Every row belongs to one group in each of 2 separate groupings. Each group adds its own fixed numbers to the row, and there is some noise. The rows also spread widely along 4 directions, which tell nothing about the answers.
In the rows, 128 means zero.
Known rows, each followed by its group in each grouping:
[165 131 143  84  87 159 133 110 181  72 185 132 122 150  98 158 135 134
 215 144  97]
(2) (0)
[112  87 153 131  92 128 127 117 150  92 146 153  92 164 120 143 129 157
 149 124  81]
(0) (3)
[148 128 110  93 103 150 136 112 150  86 177 145 112 138 140 148 117 146
 196 138 113]
(1) (3)
[213 116 172  81  26 167 127  85 172 113 175 123 119 190  56 172 176 130
 190 102  90]
(0) (0)
[136  90 123 130  94 140 144 113 151  92 159 152 108 160 127 147 119 153
 175 139  85]
(1) (1)
[ 88  73 165 160  92 108 140 116 157  77 148 172  83 164 102 165 101 161
 125 108  50]
(2) (4)
[171  97 136 112  69 161 145 104 146  88 146 148  95 158  95 156 132 142
 186 127  84]
(2) (1)
[ 96 110  88 103 165 159 140 136 136  80 162 122  83 128 130 136  97 171
 173 178 117]
(0) (4)
[169 150 150  93  46 156 131  96 205  79 172 136 125 163 130 172 168 156
 229 132  85]
(0) (2)
[191 107 179 130  27 144 144  84 159  87 126 170 123 186  97 175 154 145
 166  96  66]
(2) (2)
[188 102 121 111  82 153 114 109 138 113 163 142 111 163  67 163 135 131
 164 112 102]
(1) (1)
[151  95 113 123 103 154 136 112 143  97 158 146 100 159 113 149 117 146
 177 135 110]
(1) (1)
[213 102 138  91  68 180 142  90 119 124 133 132  97 193  69 172 135 147
 134 117 111]
(0) (4)
[117  93 150 162  93 131 157 110 153  55 125 170 100 164 167 142 112 162
 159 136  74]
(2) (2)
[123  84 147 162  99 132 127 114 139  81 131 157  89 168 102 153 134 166
 140 127  88]
(0) (2)

New rows, each followed by its group in each grouping:
[ 95  73 141 152 118 132 146 122 133  78 133 153  78 160 154 124 104 167
 141 134  82]
(0) (3)
[111  69 147 161 111 136 158 104 126  77 129 143  74 181 121 119 112 154
 131 139  83]
(0) (0)
[112  65 149 173 108 123 165 106 115  70 103 176  85 168 150 133  88 148
 118 126  71]
(2) (3)
[125 104 137 121  95 149 137 113 152  87 155 142  94 161 142 144 125 159
 164 135  98]
(0) (3)
[138 107 127  95 109 140 106 134 149  82 171 140 108 138  95 156 118 132
 172 126 106]
(2) (3)
[166 111 144 110  72 152 142 100 186  80 160 150 110 158 116 157 131 141
 206 125  81]
(2) (1)
[114  95 112 143 123 143 155 116 163  78 160 157  97 143 156 126 109 161
 195 151  90]
(1) (1)
[135 100 139 131 111 153 165 105 146  68 149 136  98 160 128 132 113 144
 168 148  87]
(2) (0)
[132  94 128 116 111 140 129 121 141  81 158 147  91 142  91 169 107 147
 148 126  81]
(2) (4)
[ 83 100 141 152 119 122 140 120 158  67 153 152  90 157 154 135 122 180
 169 145  85]
(0) (2)
[132 118 104 106 117 154 136 108 168  87 178 144 103 141 135 139 120 154
 215 152 101]
(1) (1)
[109 107 122 131 125 138 160 104 163  65 170 140 104 160 164 131 104 150
 181 151  88]
(1) (0)
[144  94 130 126  93 147 122 115 155  97 159 131  90 162  94 151 139 153
 179 130  94]
(0) (1)
[124 107 111 134 121 140 139 117 141  78 140 156 107 154 145 143 119 168
 168 141 101]
(1) (2)
[144 116 144 125  87 161 137 112 170  77 147 147 107 163 137 152 142 163
 189 143  84]
(0) (2)
[150 107 118 124 121 173 172 106 127  76 144 135  96 160 128 135 107 137
 158 159 103]
(2) (0)
[120  97 154 137  79 131 147 106 152  87 148 166 111 170 152 142 119 152
 154 115  82]
(1) (3)
[161  91 153 128  65 130 133 109 138  94 139 166 105 169 103 164 127 135
 148  98  85]
(2) (3)
[145 106 105 121 121 169 179  94 108  95 124 156  97 169 142 151  92 156
 131 151 106]
(1) (4)
[102 119 115 112 112 140 151 115 166  74 173 163 109 144 194 133  99 160
 193 161 103]
(1) (3)
[166 104 163 124  63 166 172  74 148  96 135 129 104 202 131 142 143 146
 166 131  93]
(0) (0)
[111 128 120 104 126 155 137 128 183  53 186 124 101 137 141 136 113 140
 220 175  92]
(2) (0)
[120 100 152 119  98 159 158  95 163  91 137 144  89 171 141 152 119 168
 156 141  76]
(0) (4)
[125 107 121 111 111 155 152 113 140  93 165 153  99 158 129 159 101 159
 152 133  90]
(1) (4)
[183  96 112 101 103 174 147  99 101 119 134 146 100 174  87 169 115 146
 125 115 110]
(1) (4)
[152  91 134 139  94 146 131 109 147  90 150 157  94 160  90 148 112 137
 170 121  85]
(2) (1)
[137  80 128 156 103 139 162  97  95  97 113 166  96 176 152 132  94 149
 121 122 100]
(1) (3)
[159  99 108 118 103 156 144  94 139  94 150 141 106 156 130 146 113 147
 178 143 100]
(1) (1)
[149 107  86  98 133 156 130 127 119  93 165 136 103 147 124 138 112 147
 165 142 128]
(1) (3)
[126 104 131 145 112 146 154 117 148  57 131 164 102 152 148 149 114 161
 173 145  91]
(2) (2)
[154 134  86 107 138 167 146 110 133  76 155 140 109 142 154 140 122 162
 193 166 127]
(1) (2)
[102  99 154 148  93 118 140 102 174  73 174 151 103 161 138 137 113 150
 174 132  72]
(1) (0)
[137  94 132 118 103 138 134 114 132  99 153 156  98 162  98 160 105 156
 127 111  86]
(1) (4)
[169 109 119  96  92 173 168  87 128 103 138 142 109 177 118 163 109 153
 150 130 104]
(1) (4)
[195  98 128 106  81 176 146  88  97 117 115 142  99 187 106 156 133 145
 135 117 116]
(0) (3)
[147 126 133  82  89 140 103 128 181  75 198 146 118 132 106 166 140 137
 214 128  86]
(2) (3)
[163 118 136 109  91 175 163  90 147  93 138 145 105 176 159 138 136 148
 173 150 105]
(0) (3)
[154 111 157 146  69 157 191  79 152  70 106 169 117 182 167 146 123 165
 168 136  81]
(2) (2)
[149 109 129 119  95 152 164  94 139  85 153 145 100 171 134 140 125 147
 171 140  98]
(1) (0)
[ 83  92  99 158 156 150 180 107 138  66 137 155  86 148 208 112  74 171
 174 177  97]
(1) (1)
[219 120 112 107  84 177 143  94 115 111 133 147 127 173 102 170 138 145
 159 117 122]
(1) (2)
[104  82 124 139 121 131 113 131 165  84 165 139  78 151 109 135 121 160
 177 148  94]
(0) (1)
[ 80  90 158 156 100 105 141 112 179  63 163 160 101 157 142 132 111 155
 166 126  54]
(1) (0)
[156 122 141 104  82 162 159  95 153  88 141 138 106 168 153 141 135 161
 186 143 101]
(0) (3)
[163 111 132 108  89 184 172  82 157  92 137 137  99 169 143 142 134 158
 203 157 104]
(0) (1)
[190  98 134 106  88 164 126 105 118 113 139 136 102 179 101 149 133 142
 150 118 117]
(0) (3)
[ 81  99  93 127 166 143 125 142 170  51 183 140  83 110 129 124  85 156
 210 170  99]
(2) (1)
[153 128 136 121  92 149 143 109 164  71 154 157 114 150 120 163 129 156
 186 138  90]
(2) (2)
[116  84 115 124 139 166 166 104 116  89 131 137  78 164 138 135  96 166
 142 157 103]
(0) (4)
[131  98 147 124 106 152 159  93 157  79 155 133  93 174 134 133 128 150
 175 147  98]
(0) (0)
[135 107 141 114 102 159 155 101 154  83 161 127  93 168 117 130 132 148
 178 159  99]
(0) (0)
[135  77 113 145 110 154 144 108 132  90 142 139  82 164 113 135 121 157
 163 145 104]
(0) (1)
[115  98 140 128  80 134 137 118 197  85 179 152 110 161 134 149 129 153
 200 125  72]
(1) (1)
[148  97 117 116 102 150 118 118 154  80 165 143  94 138  91 157 119 141
 194 140  96]
(2) (1)
[110 106 140 131  99 152 193  89 157  73 138 167 103 166 186 149 101 176
 170 147  73]
(1) (4)
[186 103 125 105  91 159 137  98 112 107 139 149 113 172 112 153 126 136
 139 112 114]
(1) (3)
[148 108 122  96 117 174 153 101 136  96 152 133  92 161 119 151 118 160
 159 147 102]
(0) (4)
